Each new row is followed by its nearest point in the smallest flat space through zero that holds the last named rows.
In the rows, 128 means zero.

Z40 (5 x 9):
[[181 172 192 137  97 142  88 154  77]
 [147 147 130 105 100 138  62 131 123]
 [191 137 128 115  90 138  65 146  91]
 [189 149 164 152  94  95  64  83 108]
 [174 142 169 163 105 116  94 147 114]]
New rows:
[159 124 127 138 150  87  67 140 145]
[152 120 126 150 109 107  79 130 150]
[143 130 118 126 169 130 156 113  67]
[147 125 125 118 137 134 172 110  81]
[149  98  67 123 145 119 105 177 130]
[149  88  74 124 120 134 114 170 138]
[143 128 126 114 141 136 160 128 129]
[128 123 123 124 136 134 154 129 114]

Z27 (5 x 9):
[[156 119 139  95 126  41  77 126 117]
 [ 70 136 127 126 136  48  75 138 148]
 [ 84 171 199 136 145  53 126 189 108]
 [143 155 106 128 139  54  88 104 114]
 [161 113 106  94 101  66 102 148 114]]
New rows:
[168 105  92 134 170 163 145 112 110]
[166 126 107 132 129 165 142  96 120]
[109 122 128 140 103 123  88 165 116]
[107 122 124 120 115 107 122 155 134]
[ 90 161 148 153 160  93 142 165 106]
[ 91 173 154 151 143  95 139 160 114]

Z395 (5 x 9):
[[132 149  95 128 153 152 100 123 131]
 [152 160 163 128  97 200 120 118 101]
 [117 163 104 134 160 186  96 137 159]
 [141 110  90 132 151 153  91 136 122]
 [110 154 120 134 165 162  94 131  77]]
New rows:
[125 164  91 145 163  95 124 127 160]
[113 157  89 124 160 101 124 118 160]
[149 165 103 103 110 158  96 155 117]
[149 149 112 126 129 167 106 117 122]
[ 86 136 134 164 133 139 169 161 157]
[ 86 132 154 137 139 133 144 154 165]

Z31 (5 x 9):
[[126 126  99 113 122 118 155 145 136]
 [152 139  61 126 123  70 177 161 149]
 [132 110 120 134 101  87  98 164 180]
 [ 91 171 105 141 123 138 109 156 161]
 [156 149  80 111 135 129 167 170 152]]
New rows:
[141 139 133 121 129 117  67 125  83]
[134 131 152 148 134 125 103 110 120]
[125 154 135 126 108  85  99  96 140]
[118 132 132 155 121  93 105 117 132]
[132 129 130 135 131 141 157 112 106]
[131 131 127 124 139 136 149 112 103]
[189 102 156 124 185  99 144 177 170]
[210 111 130 123 135 115 127 159 157]
[172 113 147 136 111  82  89  83 147]
[163 102 156 155 123  81  96 113 132]

Z987 (5 x 9):
[[150 137 148 149 167 165 182 119 163]
 [103 129 122 136 103 126 125 122 145]
 [107 142 127 178 111 141 125 101 146]
 [ 86 117 133 160 107 159 144 141 157]
 [149 167 111 124  95 145 137 101 127]]
New rows:
[ 97  98 136 158 113 113  80 131  91]
[ 96 107 127 160 119 112  77 139  95]
[107 142 145 118 163  89 157 137 171]
[118 113 141 115 157 101 151 120 175]
[126 160 134  98 132 111 143 103  63]
[161 145 118 107 126 118 114 119  97]

Z577 (5 x 9):
[[140  70 139 200 120 158 132 169 111]
 [ 67  91 152 146 128 158 113 133 109]
 [ 52 145 111 169 107 171 126 128 141]
 [122 108 164 169 172 108 185 169 117]
 [153 119 132 180 154 165  98 130 102]]
New rows:
[162 128 154 148 148 155 122 151 172]
[154 127 126 156 138 133 132 139 124]
[111 135 133 118 143 132 106 117 113]
[113 134 136 118 143 136 109 112 117]
[ 96 150  87 144 123 124 169 143 114]
[101 152 116 149 122 127 159 139 148]
[137 140 150 135 109 124 137 181 143]
[135 119 126 142 118 118 154 148 137]

Z82 (5 x 9):
[[120 136 150 155  98 116 143 141 107]
 [133 139 138 110  78 119 102 123 143]
 [155 104 125 115  98 145 129 121 146]
 [ 99 137 145 128  86 144  98  95 127]
 [126 106 140 157  89 114 169 155 141]]
New rows:
[138 153 127 144 128 140 155 134 129]
[133 126 132 139 130 126 141 137 117]
[155 113 111 145 148 133 158 156 121]
[155 110 120 139 151 128 162 150 121]
[104 140 144 159 126 154 142 151 129]
[104 125 138 155 125 128 146 130 118]
[137 179 146 110 169  89 128  75 103]
[125 169 129 117 163 117  98 123  95]
[123 131 139 115 123 144 129 174 124]
[136 131 130 130 123 117 134 140 127]

Z144 (5 x 9):
[[112 106 105 105 147 142 103 149 131]
 [112  99 115 156 113 190 134 162 124]
 [132 127 186 111 168 114  98 138 121]
 [102 164 116  94 131 181  79 163 120]
 [133 114 143 124 187 149 118 150  66]]
New rows:
[ 83  94 102 135 155 144 145 126 111]
[123  91  97 132 145 144 135 141 112]
[ 73 160 122 106 145 149 118 157 135]
[111 148 119 103 130 157  95 149 129]
[133 171 121 109 135 102 136 135  85]
[139 169 120 112 143 116 128 113  92]

Z797 (5 x 9):
[[129 114  97  98 143 134 154 129 145]
 [139  91 115 138 120 152 128 152 118]
 [110 121 131  51 140 133 185 103 144]
 [145 117 110  94  79 137  76 183 167]
 [177 147  97 110 133 130 142 193 133]]
New rows:
[128 129 163  86 101 155 124 140  90]
[131 121 174  97  97 144 137 145 110]
[ 91 118 158 160 109 132  96 145 164]
[113 118 141 144 100 128  82 122 136]
[145 100 131 110  91  91 133 165  92]
[146 120 143 117 108 143 129 162 116]
[139 140 143  87 122 104 129 136 105]
[135 149 150 100 120 124 139 138 126]
[168 124 158 121 153 108 145 122 113]
[139 144 144 127 139 126 154 132 108]
[106 109  98 157 129  89 103 114 113]
[115 120 109 165 137 122 104 108 135]

Z292 (5 x 9):
[[133 156 149 119 125 140 149 154 133]
 [147  88 108 132 122 160 132 134 123]
 [135 147 156 111 159 204 106 145 158]
 [121 129  84 148 124  67 143 141 141]
 [123 122 109 124  97 138 122 100 121]]
New rows:
[147 149 154 121 162 126  88 116 129]
[118 139 158 124 163 131 100 118 134]
[ 96 155  93 129 162  92 116 101 102]
[106 139 117 136 137  82 106 103 134]
[177 160 149 156 173 152 100 170 130]
[139 135 155 128 177 151 124 167 149]

Z750 (5 x 9):
[[101 114 112 138  88 121 155 112 167]
 [124 131 151 142 117 100  95  71 148]
 [148 150 123 105 118 107 134  80 194]
 [113 100 151 100 106 108 147 153 163]
 [183 133  95 120 124  50 171 105 136]]
New rows:
[119 138 168  99 138 129 108 146  95]
[130 122 163 113 148 132 102 151 109]
[125  75 169 128 149 159 157 105 102]
[113 114 145 133 127 132 118 143 112]
[ 72  79 125 178 133 121 119 153 152]
[ 79  93 139 153  95 132 130 139 124]
[136 127 127  67 154 117 125  90 138]
[155 145 139 100 142 115 120 114 154]

Z255 (5 x 9):
[[186 211 135 110 152 145 117 109 170]
 [208 183 156  42 136 112 123 133 138]
 [212 153 118 124 100 122 127 178 136]
 [162 144 179  77  94 103 149 164  85]
 [167 144 122  98 130  52 126 155 165]]
New rows:
[ 96 124 120 106 136 191 122 142 176]
[124 124 113 129 146 164 116 103 135]
[118  85 123  73  95 139 129 115 107]
[124  82 131  82 125 136 125 127  95]
[114 113 149 131 140  97 167  88 169]
[ 96 135 134 126 147  94 129 110 148]
[119  86 120 119 182 150 140 108  99]
[105  92 118 108 143 154 118 103 115]

Z966 (5 x 9):
[[138 159 139 152 103 136 155 177 143]
 [ 99 149 103 116 109 118 140 171 143]
 [129 139 198 134 124 116 106 118 141]
 [149 110 135 134 124 157 166 139 140]
 [ 60 144 138 151 168 134 123 134 149]]
New rows:
[102 157 101 143 148 161 143 111 145]
[101 132 107 152 156 145 140 134 131]
[160 106 119 107 152 155 140 164 160]
[137 106 123 119 122 151 163 140 142]
[121 159 101 110 123 120 168 135 136]
[119 135 101 121 116 129 144 155 134]

Z510 (5 x 9):
[[ 99 111 132 133 171 128 129 127 123]
 [120 132 120 149 130 126 107 108 133]
 [112 118 111 111 153 123 181 175 130]
 [122 100 162 178 118 141 126  96 133]
 [173 140 107 122 105 127 105  65 129]]
New rows:
[125  90  84 189 110 107 151 134 147]
[117 119  94 187 115 124 165 123 155]
[122 153 144  89 111 119  85 104 126]
[140 150 139 101 120 127  79 116 116]
[137 100 189 147 136 123 115 157 159]
[113 110 180 145 120 140 127 146 123]
[135 121 159 126 113 129 112 153 182]
[125 132 150 137 104 132 122 149 129]
[101 123 125  73  92 101 108 124 130]
[137 147 128  99 122 125 108 139 120]
[155  78 132 157 139  92  90 119  70]
[128 115 148 134 141 134 108  96 120]

Z5 (5 x 9):
[[158 109 132 161 112 141 146 118  93]
 [164 111 155 113 126 139 106 117 105]
 [153 111 101 115 136 136 149 147 150]
 [163 148 116 138 105 114 171 123 139]
 [158 112 105 150 135 112 118 108  84]]
New rows:
[144 147 123 161 137 114 117 121 127]
[133 138 118 141 125 110 129 115 114]
[ 96 126 127 124 107 147 132 163 162]
[ 96 128 134 123 127 150 144 152 161]
[162 119 135 145 132 132 103 110 122]
[154 117 134 128 128 127 116 116 104]
[147 107 142  93  98 103  94  67 125]
[160 139 151 103 127 109  94 103 109]

Z602 (5 x 9):
[[103 124  97 160  81  56 111 102 132]
 [120 101 173 152 103 137 127 138 155]
 [ 79  71 103 179 104 134 180 106 120]
 [150 104 145 214 145 125 150 140 111]
 [104 117 110 130 105  90 147 175 154]]
New rows:
[132  73 109 153 130 155 151 113 103]
[115  98 119 160 136 154 162 108 108]
[ 96 137 139 124 134 121 136 154 151]
[118 122 131 118 119 123 136 156 147]
[147 136 145 203 121 118 163  98 126]
[140 109 139 199 129 119 134 111 111]
[144 140 136 133 142 105 182 153 124]
[136 128 117 142 146 121 150 166 125]
[120 144  98 119 143 151 148 164 144]
[124 130 110 107 145 137 153 163 130]

Z335 (5 x 9):
[[110  92 134 129 167 141 116 194  90]
 [ 80  40 119 125 128 139  83 141 103]
 [108  74 142 136 148 115 110 136  96]
 [128  76 145 174  86 165 128 151 129]
 [127  46  84 104 130 148 101 175 131]]
New rows:
[104 115 134 117 129 150 159 134 125]
[118 125 130 132 126 140 124 140 124]
[122 173 130 130 109 127 115 105  67]
[102 163 148 133 133 124 125 109 116]
[114 116 128 116 159 130 142 129 127]
[123 123 126 119 147 120 123 136 117]
[122 128 111 165  67 129 126 147 128]
[127 119 132 152  90 158 130 132 142]
[135  69 126 181 117 104 114 151 114]
[139  61 145 158 122 125 127 141 113]
[ 76 129 134 114  87 119 138 127  90]
[ 87 130 139 134 121 138 110 116 116]

Z988 (5 x 9):
[[126  99  86 134 103 123 146 106 107]
 [178 124 120 136 153 124 209 132 124]
 [154  67 139 158 151 143 130 125  95]
 [150 111 102 193 118 149 131 121  66]
 [103  96 147 122 159 113 137 107  59]]
New rows:
[124 142 161 132 124 110 165 144 102]
[129 149 141 126 150 120 154 129 105]
[165 154 144 109 169 130  86 130 168]
[140 144 164 120 146 137 108 152 170]
[122 114 109 130  90 169  96  94  87]
[110 108 101 152  99 136  95 112  96]
[162 151  89  86 108 112 142 160 110]
[133 151 104 121 114 119 160 124 136]

Z663 (5 x 9):
[[ 98 131  83  91 168 111 133  89 142]
 [113 135 149  84 110 128 166 141  91]
 [126  83 113 102 170 104 129  68  79]
 [116 112 125  81 197 155  94 105 150]
 [126 116 120  98 192  98  87 104 130]]
New rows:
[122 114 130 175 122 125 127 102 153]
[138 118 109 168 121 132 121 112 142]
[145 112 128 124 178 157 116 105 134]
[132 102 128 120 165 155 104 105 136]
[128 141  84 184 101 109 171 113 129]
[124 135  84 176  87 107 160 108 132]
[128 103 119 115 161  82 149 112 105]
[124 115 117 111 148  88 130 101  96]

Z314 (5 x 9):
[[ 91  82 129 119 149 114 157 149 144]
 [122 105 121  69 169 113 167 216 145]
 [160  79 123 164 153 142 190 129 149]
 [138 119 132 134 175 112 154 141 165]
 [117  95 105 137 115 122 113 119 138]]
New rows:
[159 135 129 105 154 133 136 176 103]
[156 143 127  99 139 136 147 173 121]
[119 133 129  98 113  99 135 133 127]
[112 131 129 108 128 121 121 143 124]
[125 117 159 144 146  84 102 125 128]
[109 134 135 134 145 109 116 114 147]
[132 116 141 136 139 151 132 123 119]
[131 124 135 137 127 137 144 123 122]

Z491 (5 x 9):
[[115 126 115  65 147  90 120 168 119]
 [ 97 117 125 179 143  86 153  90 171]
 [145 113 109  57 178 114 179 109 106]
 [ 98 110 105 178 152 110 104 145 119]
 [166 121 147 131 118 148 144 148 128]]
New rows:
[135  70  97 108 168 130 112 124 114]
[127 108 101 119 171 124 135 136  96]
[119 136 129 110 109 101  69 118 136]
[ 97 149 126 112 107 115  92 133 135]
[111 140 146 131  91 122 131 159 169]
[125 140 153 132  94 109 118 150 164]

Z861 (5 x 9):
[[145 121 111 138 130 109  99 103 109]
 [105 108 170 155 145 105 164 117  78]
 [128 124 106 142 146 144 152 126 101]
 [140 119 125 116 130 100 134 137 154]
 [107 175 151  80 120  84 102  87  88]]
New rows:
[198 118 121  90  70  76 142 128 176]
[159 118 115  96 122  71 113 139 189]
[157 123 166 109  67 120  95 119 107]
[124 134 160 126 105 114  82 110 130]
[176 141  93 137 108 147 104 118 175]
[159 126  87 127 116 146  90 134 168]

Z497 (5 x 9):
[[116 129 136 113 147 132 131 160  68]
 [137 109 133  92 154  84 105  95 121]
 [130 167 143 173 144 132  48  79  75]
 [115 122 156 125 157 124 135 130  91]
 [ 89 138 187  93 158 156 151 149 120]]
New rows:
[131 152 115 131 117 109 135 107 135]
[136 128 119 134 121 122 119 116 140]
[120 132 139 101 124 143 138 105 112]
[119 132 143 112 138 131 124 128 125]
[181 151 137 127 131 122 122  67 120]
[139 129 130 142 135 109  97  86 133]
[ 67  98 115 114 137 172 150 178 117]
[107 130 138 109 127 156 166 182 112]

Z198 (5 x 9):
[[117 100 115 118 145 143 142 144 152]
 [121 156 150 128  93 127  99 195 135]
 [137 147 151 151 121  99 167 131 154]
 [150 140 103  88 170 116 126  64 119]
 [119 128 131 160  83 146 126  84 147]]
New rows:
[154 114 161 104 103 169 160 161 153]
[117 122 132 130 119 136 138 161 163]
[171 151 139 162 155 136 129 103 158]
[138 144 133 133 128 112 147  99 145]
[115 132 125 149 111 104 104 137 112]
[127 136 139 142 110 126 115 137 107]

Z243 (5 x 9):
[[147  91  91 139  78 110 198 136 178]
 [105  79 127 143 125 123 185 136 216]
 [127 100 139  98 172  85 178 118 157]
 [140  93 131 112 127 126 170 151 134]
 [155  63 119 149 116  85 184 127 193]]
New rows:
[159 111 145 105  93 107 133 123 131]
[156 111 121 128 117 111 142 131 120]
[138 153 125  92 160 144 122  88 169]
[103 150 128 116 153 114 131 105 145]
[158 127 129 151 142  85 163 144 160]
[147 101 124 134 131  93 153 118 154]
[ 89 131 130 116 126 156  94 164 136]
[ 97 136 142 130 130 171 112 146 130]
[109 136 120 142 137 159 148 145 127]
[108 131 128 123 122 154 136 142 134]
[151 122 122  96 165 162 161 145  92]
[134 121 139  87 143 139 153 154  91]

Z289 (5 x 9):
[[151  90 149 109 125 161 103 138  90]
 [180 145 168 113 131 143 173 146 129]
 [ 80 139 151  79 139  66 145 132 105]
 [136 144 121 153 161  99 144 102  82]
 [145 132 109 156  76 122 170  83  84]]
New rows:
[161 169 107 122 109 134 148 137 131]
[150 145 130 138 115 133 159 125 141]
[167 162 127 157 142 151 127  92 164]
[162 150 114 169 141 147 141 124 156]
[138 108 103 111 139 103 130 168 114]
[122 123 137 115 140 122 121 134 119]
[167 111  90 122  89 150 161 101  96]
[157 117 121 145  80 148 151 102  95]
[113 105 160 170 134 119  89 116 132]
[119 116 115 139 143 133  99 125 123]

Z963 (5 x 9):
[[112 108 148 111 131 142 138 137 130]
 [ 75 103 139 117 153 126 105  93 181]
 [118 106 121 196 105 107  83 166 186]
 [117 120 150 137 141  90 109 140 163]
 [108 135 130 156 111 100 130 121 137]]
New rows:
[154 140 123  82  90 145 119 112 128]
[142 134 116 112 134 148 132 120 111]
[110 119 134 136 128  97 115 163 147]
[121 117 147 144 127 102 118 152 151]
[166  82 109 136  93  92 131 121 170]
[132 125 124 154 122 114 108 143 149]
[101 176 127 163 171 118 149 146  98]
[131 148 131 134 121 102 142 121 112]
[152 152 113 169 143 130 119 134 154]
[149 138 106 154 127 117 102 133 142]
[130 101 117 139 116 106 163 128 124]
[119 129 135 139 112 120 142 133 119]

Z156 (5 x 9):
[[163 123 141 145 141 108 124 118  62]
 [123 126 139  98 115 154 153 138 133]
 [170 132 130 116 131 124 144 100 130]
 [136 151 168 129 134 175 176 128 110]
 [110 102 101 106 141 147 149  61 136]]
New rows:
[161 120 129 137 128 123 183  93 101]
[163 128 138 122 141 137 156  88 100]
[148 137 152 125 111 152 147  63 117]
[152 132 136 122 142 149 163  82 119]
[152 125 127  95 149 133 103 156  79]
[145 114 137 113 118 115 124 148  82]
[152 146  72 165  73 133 107 146 104]
[138 129 125 139 125 102 104 146 121]
[127 115 143 150 136  94 153 116 120]
[137 129 129 142 138 122 126 115 113]

Z527 (5 x 9):
[[165 163  84 150 127 133 133 116 105]
 [135 122 102 121 126 148 111 121 157]
 [155 120  89 129  98 109 122 140  98]
 [106 132  96  95 119 106 115  86 149]
 [142 103 147 108 168 129 112 148 117]]
New rows:
[158 163 149 151 137 137 166 152 127]
[143 153 147 165 139 147 149 141 111]
[134 142 151 125 122 155 117 165 169]
[127 116 144 141 129 163 125 146 158]
[110 156 131 103 107 112 135  98 119]
[105 146 123 119 117 102 138  98 124]
[115 126 166 115 170 139 111 120  93]
[126 127 163 115 176 121 128 130 113]
[166 118 152 122 113 166 169 103 126]
[134 137 135 147 129 146 135 135 131]

Z521 (5 x 9):
[[150 106 144 145 136 154 140  86 123]
 [138  84 102 144  84 174 130 129 112]
 [185 136 109 172 142 133 159 132 177]
 [156  89 139 153 137 135 148 129 123]
 [150 148 172 108 125 124 153  99 124]]
New rows:
[151  95 169  99 129 134 122 139 148]
[142 113 154 124 126 122 145 131 115]
[152 148  90 127  93 121 144 135 155]
[150 154 101 131  97 137 140 146 156]
[142  91  94 152 129 135  91 167 161]
[129 101  82 163 132 133 118 164 143]

Z326 (5 x 9):
[[163 210  94 141  57 128  87  86  94]
 [110 177 119 127 101 145 157  95 136]
 [ 46 198  73  88  48 151 114  97 130]
 [ 79 156  96 111  97 115  97 133 112]
 [ 50 181 102 130  77 106 152 105  85]]
New rows:
[ 94 113 123 130 105 134 138 136 148]
[ 96 116 123 112 118 138 138 128 134]
[123 122 145 127 189 119 125 116 153]
[129 127 142 131 175 123 137 146 156]
[128 155 113 133 134  95 115 116 184]
[127 168 121 125 147 128 115 132 155]
[128 110 141 141 126 142 141 108 179]
[136 119 137 120 136 154 150 119 158]
[117 120  98 137 117 138 162 130 122]
[111 123 129 126 115 133 150 118 122]
[162 138 144 145 164 189 134 137 131]
[169 129 144 133 150 147 138 121 157]

Z888 (5 x 9):
[[144 111  86 175 113 174 114 169 196]
 [103 169  84 159 169 133 134 145 212]
 [ 81 146 121 175 109 142 128 152 177]
 [152 125 103 174 125 127 123 127 137]
 [ 81 117  68 183 155 155 162 181 213]]
New rows:
[101 181 151 159 105 175 156 121 135]
[ 90 154 144 152 104 129 119 132 148]
[141  56 123 110 123 119 136 161 149]
[138  77 113 114 128 155 144 157 127]
[162 112 108 128 144 120 146 134 111]
[157 105 107 129 147 123 140 125 113]

Z752 (5 x 9):
[[113 125 133 119 153 150 155  85 142]
 [122 115 101 154 171 126 107 110  79]
 [121 154 128 212 147 124 113  96 104]
 [167 147 127 143 143 102 162  89 102]
 [104 183 166 120 142 154 165  60 119]]
New rows:
[130  80 113 164 131 160 142 155 118]
[126  94 106 150 141 129 114 137 140]
[137 128 134 116 122  98 177 181 121]
[159 128 128 105 107 106 139 149 130]
[104 104 138 154  75 127 147  73 164]
[122 131 143 155 121 141 151 106 178]
[121 114 139  98 104 175 150 105 113]
[112 133 139  91 134 147 143 113 133]
[111 123 114 133 138  96 129 119 106]
[133 125 118 134 142 122 123 123 105]
[147 117 148 146 125 127 114 117 106]
[135 135 125 145 131 119 124 125 113]

Z911 (5 x 9):
[[145 151 105 100 144  90 132 142  96]
 [149 146 120 123 159 160 114  98 122]
 [133 119 160 114 132 156 169 125  85]
 [108 118 164 142 133 167 109  74 123]
 [148 106  95 138 149 147 150 111 165]]
New rows:
[126 102 140 140 111 121 138 129 101]
[115 113 146 126 117 121 146 128 114]
[143 119  97 112 117 120 117 124 142]
[135 129 104 129 135 115 124 129 144]
[112 132 127 158 150 152 123  99 178]
[125 115 120 151 135 156 111  97 169]

Z12 (5 x 9):
[[126 115 119 138 115 147 126 120 135]
 [151 159 141  99 124 110 102 125 139]
 [106 139 148 140 153 136 174 102 113]
 [118 161 120  66 113  93 139 161 111]
 [128 121 144 123 179 134  88 117 132]]
New rows:
[134 142  90 117 137 101 139  67 140]
[130 147 139 119 124 135 135 105 133]
[111 130 155 135 128 134 131 132 127]
[123 130 134 132 137 130 136 122 125]
[115 125 116  82 147 105 116 115 118]
[113 137 128  87 147 124 115 135 120]
[ 93 189 118  89 113 138 105 130 135]
[118 158 126  68 114 133 119 119 131]

Z822 (5 x 9):
[[119 158 137 121 145 142 169 193 106]
 [123 151 124 114 111 113 176 149 122]
 [121 130 201  69 117 114 123 128 105]
 [116 107 118 141 102  97 139 131  93]
 [118 113 169  79 105 122 115 119 151]]
New rows:
[122 150  67 107 112 113 113  96 128]
[137 132 101 138 112 113 138  95 143]
[128 112 117 135  86  95 189 140 146]
[114 125 101 121  83  98 175 139 138]
[124 137 133 134 105 119  67 119 136]
[128 106 136 128 126 128  96 106 135]
[117 119 136 115 146 149 110 138 124]
[124 120 144 124 142 144 109 142 129]
[128 128 125 134 135 154  86 132 102]
[129 116 136 143 150 142  98 131 112]
[ 96  97 170 147 160 136  97 144 141]
[116  98 151 127 145 151  86 150 126]

Z775 (5 x 9):
[[141 180 161 114 162 152 170 103 137]
 [119 129 103 109 109 115 124 180 187]
 [152 142 125 153 109 138 138 100 156]
 [105 137 126 146 107 166 125 134 136]
 [148 157 122 153 133 138 178 111 144]]
New rows:
[128 158 117 121  98 109  93  73 153]
[154 130 140 129 106 129  98  95 158]
[135 113 133 128  86 125 158 157  80]
[115 112 111 145 129 125 139 141 100]
[ 92 159 183 177 105 122 116 115 151]
[123 144 141 141 109 164 118 110 142]

Z75 (5 x 9):
[[110 168 167 155 127 112  85  81 151]
 [156 158 137 165 146 122 113 128 164]
 [131 128 139 132  96 146 122 113 139]
 [ 95 140 114 165 104 164 147 107 150]
 [126  96 154 177 109 175  82 126 144]]
New rows:
[119 122 106 106 141 125 120 126 122]
[119 122 123 116 137 120 133 132 114]
[123 117 160 177 164 109 131 115 131]
[116 135 137 161 161 121 103 128 136]
[105 150 125 137 110 148 117 107 133]
[105 140 133 142 110 140 127 104 137]
[128 136 118 133 129 127 129  67 129]
[110 150 134 130 117 124 129 102 135]
[114 130 132 148 109 149 125 103 122]
[107 128 133 142 108 147 123 110 134]

Z461 (5 x 9):
[[136 113 103 106 101 168 142 126 103]
 [138 126 127 132 124 135 113 134 107]
 [186 116  67 117 113 147 103 124 130]
 [105 169 136 140 137 140 127  88 104]
 [123 136  81 154 159 135 105  97  99]]
New rows:
[106 128 128 130 146 122 119 129 135]
[113 127 129 138 144 117 129 126 131]
[145 145 124 131 106 172 105 122 132]
[154 145 122 119 107 148 117 116 116]
[124 124 130 131 145 139 103 152 142]
[133 119 129 135 135 117 117 141 129]
[ 93 144 116 103 124 116 133 120 135]
[110 135 127 124 132 130 147 113 138]

Z766 (5 x 9):
[[164 119 149 162 122 115 146 163 152]
 [130 120 133 108 104  76 104 149 106]
 [155 160  94 128 116  92 137 130 147]
 [110 128 107 150 108  92 164 128 154]
 [169 170 125 139 122 125 145 123 107]]
New rows:
[133 103 120 147 125 111 129 101 132]
[118 123 124 134 123 120 137 128 135]
[ 89  98 122 142 147 121 140 127 151]
[ 90  99 124 137 129 129 139 127 156]
[155  91 162 171 132 111 138  98 130]
[135 114 155 157 123 130 149 144 128]
[138 133 159 121 115 164 167 150 107]
[140 129 158 150 129 150 146 130 104]
[154 114 112 137 153  95 147 145 150]
[147 127 119 140 124 108 135 147 161]
